Each cloud of rows lies close to a flat space through zero, with a little noise off it, and is much wider in some directions of that space than in others. After each cloud: how many dimensions does that space have?

[[-25  48  28  18  -1  16  62 -34 -52  19  10  33   0  19 -18  -6 -20 -36]
 [-16  39   0   4  37 -11  26 -24 -68 -24  -2   2  14  43 -66 -87   3 -16]
 [-10  12  31  -3 -21  14  27 -25  -8  17 -17  45  -1  12  27  20  -5 -39]
 [ 20 -10 -10 -14  -4   2 -22   0  13 -36 -29 -26  29   8  12 -55  22  11]
 [  1 -17 -39   4  36 -13 -34  47  17 -13  14 -20 -20   7 -26   7 -12  18]
 [  7  -1   3  -8  -4  -1  -7  -8   1 -12 -16  -1  10   6   6 -24  12  -2]
 [-16  29  36   7 -20  11  49 -43 -36  24   4  30   7   1   1   5  -6 -27]
 [-17  21   1  14  18   1  23   2 -26  10  16  13 -14  15 -26   5 -20 -15]
 [  4 -13 -16  -7  16  -8 -24  19  11 -13  -6  -6  -5  10  -8 -10   3   5]
 [-13  44  58  15 -51  28  78 -68 -39  44  12  26  16 -26  24  25  -7 -24]
 [ 21 -43 -14  -6 -23  -3 -45  28  58  12   6 -22 -11 -43  42  62   8  33]
 [ -4   3  -9  -2  22 -12  -7   5 -18 -11   1   0  -5  17 -32 -28   4   1]
 [-27  47  31  19  -1   5  64 -49 -65  29  26  28  -3   4 -35  -6 -11 -25]
 [ 35 -46 -36 -11  -5   2 -61  48  72 -34 -20 -50  12 -20  42   2  11  40]
 [-10   6  11   7 -12  -3  15 -13 -12  29  22   7 -11 -22  -4  34  -4   4]
 [ 12 -22 -37 -14  35 -14 -48  36  17 -44 -20 -23   4  27 -19 -49  10  14]
 [ 12 -16 -14  -3   2  17 -17  35  43 -23 -26  -4   2  16  40   7 -14 -12]
 [  1 -12   9  -5 -15   2  -8  -2  15  15  -4  16  -7 -10  23  31   1  -6]
 [ 26 -54 -42  -3  -2  -1 -64  66  86  -6   3 -37 -18 -32  42  62  -4  41]
 [ -1 -12 -30   7  27 -13 -23  36  12  -1  23 -20 -21  -3 -25  18 -11  21]
 [ 17 -33 -38  -7  19 -12 -50  44  39 -23  -2 -31  -7  -5   1   0   4  28]]
 => 5

[[ -8  59   9 -11   8 -13  21   9   0   0  14  -1 -11 -28  21  42 -29 -30]
 [ 13  32  10   3   8  22  -5  -8  -1  20 -21  -5  -5   4 -31 -39 -16  12]
 [-20 -23 -23 -15  -4  -1 -19  -8  -6   0  -4  -8 -28  43 -22  30  -4  13]
 [ -8   0   5  11   1 -18  18 -14 -33 -35  -1   9 -11  -5  -2 -14  31  -9]
 [ -8  -4  12  -5   9 -11  17  -3 -11 -38 -24  -6   3 -12  -3  -1  11   0]
 [-15 -28  58  -3  31  12  -5  23   6 -29 -15 -36  33 -78 -25   6 -52 -31]
 [-29   1  17 -13  -4 -11  -2   2  -1 -13   9  -5  12 -38   5  25 -15 -10]
 [ -1  35 -11   3 -22  10  -9  -2 -19  30  16  23 -20  24   3   8  18 -13]
 [  0 -11  -4   5   2 -12  -3  -7  20   8  12  10  11 -14   9  38  -6  -7]
 [-16  32   6  11 -16  -8 -12  -8  -3  39  44  30   8 -26  17   8  11 -10]
 [ 27 -10  61  14 -17  61 -21   4   6  17  -7 -26   4 -46 -43 -37 -55 -18]
 [ 38  -7 -18   2   4  -9  20  -3 -10 -11 -18 -25 -19  17 -14 -17 -19 -26]
 [ 17 -47  23  56  31  -5   8 -15  12 -37  19  29  34 -37  12 -14  22   6]
 [-24 -13  -3   9   7  -8  -8  -6  -1  -5  10  22   2   8   5  19  32  16]
 [  6 -31 -26  11   5 -10   6 -10  -8 -25   3   8 -20  44   5   1  27  18]
 [ -2  29  -7 -20 -18   4   2   7 -13   5 -16   1   4   7   3   5  -3 -11]
 [  5 -39   3  15  67 -23  20  24  12 -48 -24  -3  25  -7   5  19  15  -7]
 [ 31 -13 -16  19  -5  -3  -1  -9  -2   9  15  -2  -2   6  -7 -12 -22 -22]
 [  5  18 -16  10 -17  -9  24 -10  -7 -28  15  28   1  10  45   7  24  10]
 [  4 -13 -10   3 -17 -10   2 -17  -4  10   3   1 -24  18  -5   4  29  -1]
 [ 18 -18  29  16   8  29   4  10   1 -30 -14  -4  11 -15  -5 -19 -12   0]]
 => 12

[[  -7  -15   -1   -2  -15  -16  -33   -1   -5  -39   11  -10   27  -37
    15    0   -8  -15]
 [  35   13   -8    8   36    8    4  -45   12   61  -21    8  -39   24
     7   18   30   21]
 [-100   30  -15  -19  -37   -4  -26   22   17  -24    9   32   28  -86
   -29   31    5   21]
 [  36  -74   35  -21 -112   -7  -29  -37  -19  -95   20  -29   53   -7
    37   17  -27  -72]
 [   1   11   20   -3    2  -51   12  -28    7   -5   22  -18   44  -16
     9   29    8  -18]
 [ -17   18   15  -62  -57  -29   52  -57   26  -43   32    6   30  -13
   -15  -10  -11  -36]
 [ -25   54   -2    1   76  -39   49   25   12   21   15    8   -5   -2
   -44  -24   -1   10]
 [  -5   -5   -6   12   11    5   -9   32  -11    3   -3   -7    7    2
    13   -9   -6   13]
 [   0  -13  -15   17   12   23  -42   14   -8   -7  -13    8  -21  -21
    -2   -5   -1    8]
 [ -12   43  -11   -5   63  -39   25    8   13   25   14   -9   13   -8
    -2  -25    4   21]
 [  28  -30    1   28   29  -27  -35   30  -23  -29   11  -35   29   -7
    33  -20  -18  -16]
 [  -2  -10   -4   -7  -24   20   -9  -12    0    2   -8    8  -11    2
     5    6    4    4]
 [ -22   33   25  -16   -6  -36   50  -28   19   20   14   14   11   -2
   -41   40   15   -6]
 [  55  -20   27   22   16  -11   17  -21   -7    8   -4  -12  -21   38
   -12   15    5  -26]
 [ -53   34   -2   -6    3  -37    7   29    8   17   19  -10   56  -30
    12   24    4   25]
 [ -26   37    9  -33  -26  -21   30  -54   29   19    8   19    9  -20
   -22   33   21    2]
 [   9  -48    5  -19  -80   -6  -49  -27  -11  -66   18  -29   59  -29
    59   12  -14  -31]
 [   2  -42  -27  -19  -58   32  -61   -9   -7  -53    1  -11   19  -30
    58  -22  -18   -7]
 [ -56   53   23  -10   13  -65   51   14   15    8   29    3   49  -25
   -39   28    5    2]
 [  22  -25   20  -35  -76    0   15  -59    8  -33   11   -1   20   11
    14   17   -4  -37]
 [ -35   32   13   24   16  -21   24   44    2   64    2   -2   26   11
    -1   50   17   36]]
 => 7

[[-18 -21 -20 -17   3  21  21   2 -39  45  35  -6 -46   6  26 -35 -21 -26]
 [ 55 -29 -23   6  17 -19 -21 -41  -6 -13 -63 -19 -36 -13  13  10  -9 -26]
 [ 26  15  -2 -31  -1  20  10  34 -61 -23  10  -6 -34   4  58 -12  -3 -29]
 [-11 -33  18  27 -31 -55 -35  -4  74  -9 -39  -3  31  58 -45  63  -4  14]
 [-45 -70  18  18  31 -36  54 -25  30  18 -13  30  56  12 -85  58  18  29]
 [  4 -70  -7   7 -24  17  -5 -16  22  14  -9   0 -22  33  -6 -16 -44  -3]
 [-15  38  19  12  11  11   3 -19 -20  40 -14  15  13   8   6 -35  26 -12]
 [ 37 -14  11  -9  -6  26  33  17  12  -1 -20 -33 -17   6   3   6 -29  46]
 [ -7  40   6 -16 -10   6 -32  32  13 -12   9 -21  17  -8  21 -19  17   9]
 [  8  46 -15 -43  11  28  22  61 -10 -35  16 -30 -12 -27  36  -8  14  20]
 [ 37 -44  25  60   5 -50 -26 -54  28   2 -33  31 -19  22 -26  27  -5   5]
 [ -3  10   0  12 -13  -4  -7 -84 -35  63 -23  13  25 -21 -23 -51  33 -18]
 [ -9 -36  -7  -4  25 -45   3 -48  20  21 -43   4  32  -2 -32 -38  51   9]
 [  0  23   8  12 -14 -28 -29  27  32 -31   1  -3   7  21   1  42  -6   0]
 [-49 -18  14   8  24 -16  18  26   6 -14  39  24  45  13 -28  53 -31 -10]
 [ -9 -64  -2  13   8   1  -5  -2  16 -11  -5   2  -6 -12 -29  66 -19  -1]
 [  3  26  24  -4 -18 -21 -22   7  23 -15   0   1  38 -16 -11 -22  62  42]
 [-11  15  26   8   9 -20  11 -13 -24  -8 -10  40  47  20  -9  -7  27 -19]
 [ 13 -38 -43 -45   0   3  -6  35 -25 -47   1 -31 -26   9  41  17 -51 -48]
 [-10  47  18   4  -2 -32 -16   1 -15 -28  -6  35  46  19   3  -4  39 -26]
 [ 22 -72  -6  -9 -10 -26 -10  20  35 -30  -5 -28 -16   8 -10  41 -25  25]]
 => 13

[[  9  11   9  33  27  46   7  -2 -18   7  16 -60   8  10  25  22  19   1]
 [ 17  25  -2 -18  14 -51 -56  21  -8  -8   8  42  -4 -43  -4 -22 -48   5]
 [ -5 -11  -4  -1 -20   7  21 -12  15  -6 -11  -3  -4  13   5   7  12   3]
 [-14 -42   4  -7  -3  19  13  -2 -22  19   2   8  19  36 -17 -16  31 -22]
 [ 19  15 -13 -26  -3 -22 -24   0  14 -16   9  10  -7 -17  22   4 -18  11]
 [-21 -14  -1  15 -13  17  30  -8   6   4 -18  -3   0  21 -14   7  19  -2]
 [  9  35 -19  15  47   7 -62  18 -28   1  21 -16   0 -24  12   9 -23   1]
 [ -3  24 -21  10   3 -10 -21   1  12  -7  -1   1 -22 -29  -6   5 -31  11]
 [ -2   8   0 -17  25   2  11   2   8  21  21 -13  -3  -7 -24  -2   4  -5]
 [-28 -20 -34  28  35 100  33 -23 -11  41  32 -90  -2  43 -19  27  58 -19]
 [-24  36 -46  32  13  43   7 -13  26  -1  -3 -54 -29  -8  -4  47   4  16]
 [  8   2  17 -19 -15 -52  -9  10   9  -7  -5  49  -7 -29 -19 -32 -34   1]
 [ 19  -4   8  10 -58 -28  -2  -8  15 -48 -37  27  -5  -2  50   6 -17  23]
 [  1 -11  -2 -10 -58 -47  -1  -7  26 -33 -36  56 -17 -14   4 -15 -30  15]
 [  5  27  -1  -7  47 -12 -37  20 -18  16  24   1   2 -27 -16  -8 -20  -5]
 [ 11  -3  -1   4 -54 -27  -2  -8  20 -43 -36  30  -7  -1  37   6 -16  21]
 [-13  25 -21   9  17 -10 -35  13  -4  -2  -8  16  -8 -19 -14   6 -20   3]
 [ 23   9  24 -20  -8 -64 -44  24 -16 -26 -17  65  17 -19  20 -21 -32   4]
 [-23   2 -12  22  35  33 -10   7 -25  25  10 -20   6   8 -27   3  12 -15]
 [-18 -11 -17   0 -47   5  37 -21  39 -17 -33   6 -16  16   0  19  14  11]
 [ 10  16   8   2   9 -15 -12   7  -2  -3   6   2  -4 -20   1  -3 -19   5]]
 => 7

[[ -12   10   69   14   12  -18   22  -11  -33   -1   33   31   22  -18
    30  -16  -32  -15]
 [  -9  -13  -89   24    4   -7  -18   -4   10    3  -15  -36  -74   24
   -41    4   -1   22]
 [  -5    3   50    9   -4  -18   10  -14  -14   -4    8    3   45   -5
    33  -10  -19   -9]
 [ -21    4   73   34   27  -43   11  -16  -13    1   32   34   19  -25
    23  -23  -15  -15]
 [  13   15    5  -42   -4   38   12   17  -17    0    3   24  -11   -6
    -7   11    7   -9]
 [  21   -1  -93  -29  -12   34  -18   18   25    3  -31  -30  -51   22
   -44   23   28   21]
 [ -28  -14   51   62   14  -63   -3  -30    2   -1   16   -5   38   -4
    31  -25  -26   -6]
 [   3  -10  -18    4  -16   -5  -19   -1   21    0  -20  -28   27   11
     4    4   12    6]
 [ -12    5   68   14   21  -20   15   -8  -14    0   26   36   24  -23
    23  -18  -10  -15]
 [   2    8   31  -17   12    6   11    5  -12    1   10   30    5  -15
     4   -2    2  -12]
 [  -8  -16  -30   24   14  -26  -22    1   37    5  -11  -16  -23    3
   -27   -4   23   10]
 [ -31  -10   67   72  -19  -64    5  -57  -24   -9   12  -28   83   11
    71  -30  -64   -4]
 [   6   18   45  -36    1   23   22   11  -22   -5   15   36   18  -17
    16    3   -3  -15]
 [ -27  -26    7   73    3  -65  -19  -33   24    2    0  -41   29   13
    19  -19  -18    8]
 [ -12    4   94   13   -3  -29   19  -15  -21   -4   21   20   73  -15
    54  -19  -26  -19]
 [  11    2  -91  -18   14   34   -5   23    3    0   -7    2 -113    8
   -63   17   23   14]
 [  -1   -6   20   13   -5  -20  -13   -7   26    0   -9  -16   44   -1
    17   -4    7   -2]
 [   9   18    0  -35    1   38   23   16  -32   -2    9   28  -30   -4
   -10    6   -4   -5]
 [  22   21   58  -52  -17   37   20   11  -25   -6    7   25   57  -13
    38   10   -4  -20]
 [ -15    0  -52   28   12   -7    6  -11  -20    4    7   -5  -78   10
   -27   -2  -26   14]
 [  19    8  -59  -48   10   49   -3   33    9    4  -13   15  -70   -2
   -48   21   36    8]]
 => 4

[[ -10   -4   -4   -2   -2   -1    5   -4   -1   -4    4   -6   -1    1
    -1    6    0   -7]
 [ -15   -6   -5  -21  -10    3    3   16  -14   -9   51   17   -9   -3
     6   33  -10  -15]
 [ -14  -28  -38  -33  -37  -11   52   18  -53  -31   70   -1  -13    6
    38   65  -17  -17]
 [   0    7    6    8    8    2  -38  -20   26   30  -52  -14   11   -1
   -15  -26    7   13]
 [  -6  -31  -46  -46  -46  -13   82   24  -73  -41   74   -4  -23    7
    50   83  -22  -21]
 [ -27  -14  -22    1  -30  -10  -28  -23   12   27    1  -28    2    1
     1   33    5   -3]
 [   2   -2   10    6   12    1    1    1   11   -5   -7    9    2   -4
    -9  -15    0    6]
 [  38    4  -28    2   -2   -4   68    2  -31  -14  -53  -35   -2    4
    15  -13   -6   23]
 [ -17  -14  -23  -23  -37  -13   26    3  -33   -7   54   -5   -9    5
    23   55  -10  -14]
 [  -1   12   20   12   10    4  -35  -16   31   19  -34   -9   10   -1
   -19  -21    9    8]
 [  24   22   29   17   31   13   -1   14   21  -12  -38   21    5   -1
   -11  -63   10   17]
 [  38   24   16   37   32   10  -16  -12   36   23 -101  -16   18   -1
   -26  -76   12   31]
 [ -58  -25  -17  -35  -39  -11  -30   -2  -11   11   90   13  -15   -2
    15   87   -4  -35]
 [  33   14    3   16   16    6   19   -1    6    0  -63  -10    3    1
    -4  -46    3   20]
 [  32   22   22   31   30    4    3    2   25    3  -73   -2   13   -9
   -24  -65    7   21]
 [  41   -4  -25   -4    7    6   83   25  -48  -42  -16  -16   -4   11
    26  -14  -10   15]
 [  46   19   15   18   30    9   24   14    6  -17  -54    1    2   -2
   -13  -50    2   25]
 [ -19   -6    9  -13   -5    4  -20    3   12    4   33   11   -6   -4
   -12   19    4  -14]
 [   9    8   30    1   22   15   16   31   -2  -39   38   46  -10    3
    -3  -17    2  -11]
 [  20    3  -12    0    3   -8   44   20  -17  -27   -4    2   -5    5
    14   -5   -8    9]
 [  18   17   40   21   37   16  -25   13   34    3  -19   26    9   -6
   -25  -56    9    5]]
 => 3

[[ 35  11  31  36 -64  24  15   8 -29 -31  19  21 -10  -1   7 -24  28  34]
 [-33 -24 -39 -84  74 -11   2 -23  65  38  -9  21   3  -6 -14  -2 -32 -26]
 [-49  51  38 -24  37  16   8   3  10 -23 -26  48  28 -26  19  11 -27  36]
 [ 44 -53 -32  47 -49 -30 -42  20 -78 -33  18 -67  -1  66 -38  27  -4 -56]
 [ -7 -10 -15 -42  18  -7  -2 -12  28   4  -9  26  -4  -3  -6  -6 -10  -8]
 [-44  37   6 -32  59  27  21  -1  53  29 -13  25  10 -58  21  -1 -25  25]
 [ 18 -24 -33 -34  19  10   9 -17  16  -4  46  43 -23   7 -24 -49  -7  -8]
 [ 27 -15   7  20 -29  24  26  -2   6  26  39  -4  -9  -5   3 -27  35  17]
 [-55  36  57 -28  27  23  15  26   7  -4 -49  14  44 -30  19  42 -41  27]
 [ 38 -26 -19  52 -28   0  -3   2 -40   2  53 -37 -10  34 -15 -11  28 -10]
 [ 25 -41   4  12 -23  27  23   6  -5  26  36 -22   4  11 -12  -7  20   0]
 [ -9  15  -3  15  27 -14  -2  -7   2  36   7 -31  -5  -5  15  -2  17  -6]
 [ 32 -19 -62  36  -4 -18 -18 -24   7  16  35 -35 -28   7 -10  -2  30 -23]
 [ 24  49  46  27 -62 -19 -25  22 -60 -82 -32  40 -27   1  11 -36  -2  14]
 [ 38 -45 -17 -22 -34  -5   5  -3  32  34  -1  -5 -33  -2 -11 -28  20 -22]
 [  8   9  -3  40  -9 -23 -13  -7 -21   3   9 -28  -5  17  10   8  26  -3]
 [ 10  14 -21  31   9  17  -3  15  -5   2  11 -20  -8 -24  -1   1 -11  -8]
 [ -5  42 -14  38   4 -16 -32  -2 -33 -63  -5  15  -3   3   5  12  -9   6]
 [ -3   6 -17 -15 -10 -37 -38  -8  -4 -53 -47  24  -2  13  -9  22 -20 -16]
 [  6  -1  11 -21  -8  -5   5  -1  10  15  -5  14 -16  -6   2 -25   7   0]
 [-43  12 -57 -38  89 -15 -20  -2  39  17 -22  -9  -2 -30  -8  25 -59 -39]]
 => 8

[[-30 -39 -14   7 -29 -27  25  40  -7  -7   9 -15  20  25   1 -25  -3  -1]
 [  2  13   8   9   4  -2  -2  -5   1  -2   9   3  -6   2  -7  -6   4  10]
 [-38   8  -4  18 -34  -3  17  22  22  15  32  11 -13  76 -22 -61   1  18]
 [-10  35  11  25  -3  -1  -4 -18  13   2  30  11 -24  35 -24 -36  11  34]
 [ 35  59  30 -23  41  24 -27 -54  31  23  25  39 -29 -25  -9  39 -18 -13]
 [-26 -18  -5   7 -22 -19  20  27   5   3  22   1   6  35  -8 -27  -7  -1]
 [-18 -21  -6  31 -23 -11  20  39 -12 -12  -6 -22  13  29  -7 -41  16  23]
 [ 17  -8  12 -14  11   6   9  23   8   7  -3   4  14 -14   9  21 -14 -25]
 [ -3   9   5  -9   3  -5   0 -11  13   8  20  14  -7   2  -3   6 -12  -9]
 [  9 -31 -10  -8   2  -3   1  10 -22 -14 -31 -20  20 -34  20  23   3 -12]
 [ 35  -3  14 -21  33   0  -9 -15  -7  -4 -11   2  11 -62  16  57 -13 -25]
 [-41 -22  -7   7 -36 -24  30  40  16   9  36   6   8  58 -13 -44 -13  -3]
 [-13  15  -6   2 -11   9  -6 -13   9   8   9   7 -18  29  -9 -23   3  10]
 [ 16  26  22  -3  22   3  -5 -13  12   7  16  15  -7 -12  -7  15  -8  -1]
 [  8  13   5 -10  16   0 -12 -26   6   2  10  12 -10 -17   0  20  -7  -7]
 [ 19  -5  -9 -24  13  20 -15 -16  -8   2 -31  -3   2 -36  21  35  -2 -21]
 [ -8   9  12  -2  -2  -6   9   7  18  12  27  15  -3  19 -11  -7 -12  -4]
 [ 40  35  28  13  42   2 -24 -42 -10 -19  -2  -1  -9 -55  -5  34  11  22]
 [ 40  37  12 -29  43  27 -37 -62   5   7 -12  20 -19 -57  11  59  -7 -16]
 [ 17  -6  -3   8   8   9  -9  -2 -21 -16 -34 -19   7 -28  10  13  15   8]
 [ 11  -1  -2   5   9   6  -7  -6 -16 -11 -22 -12   4 -22   7   9  10   8]]
 => 5
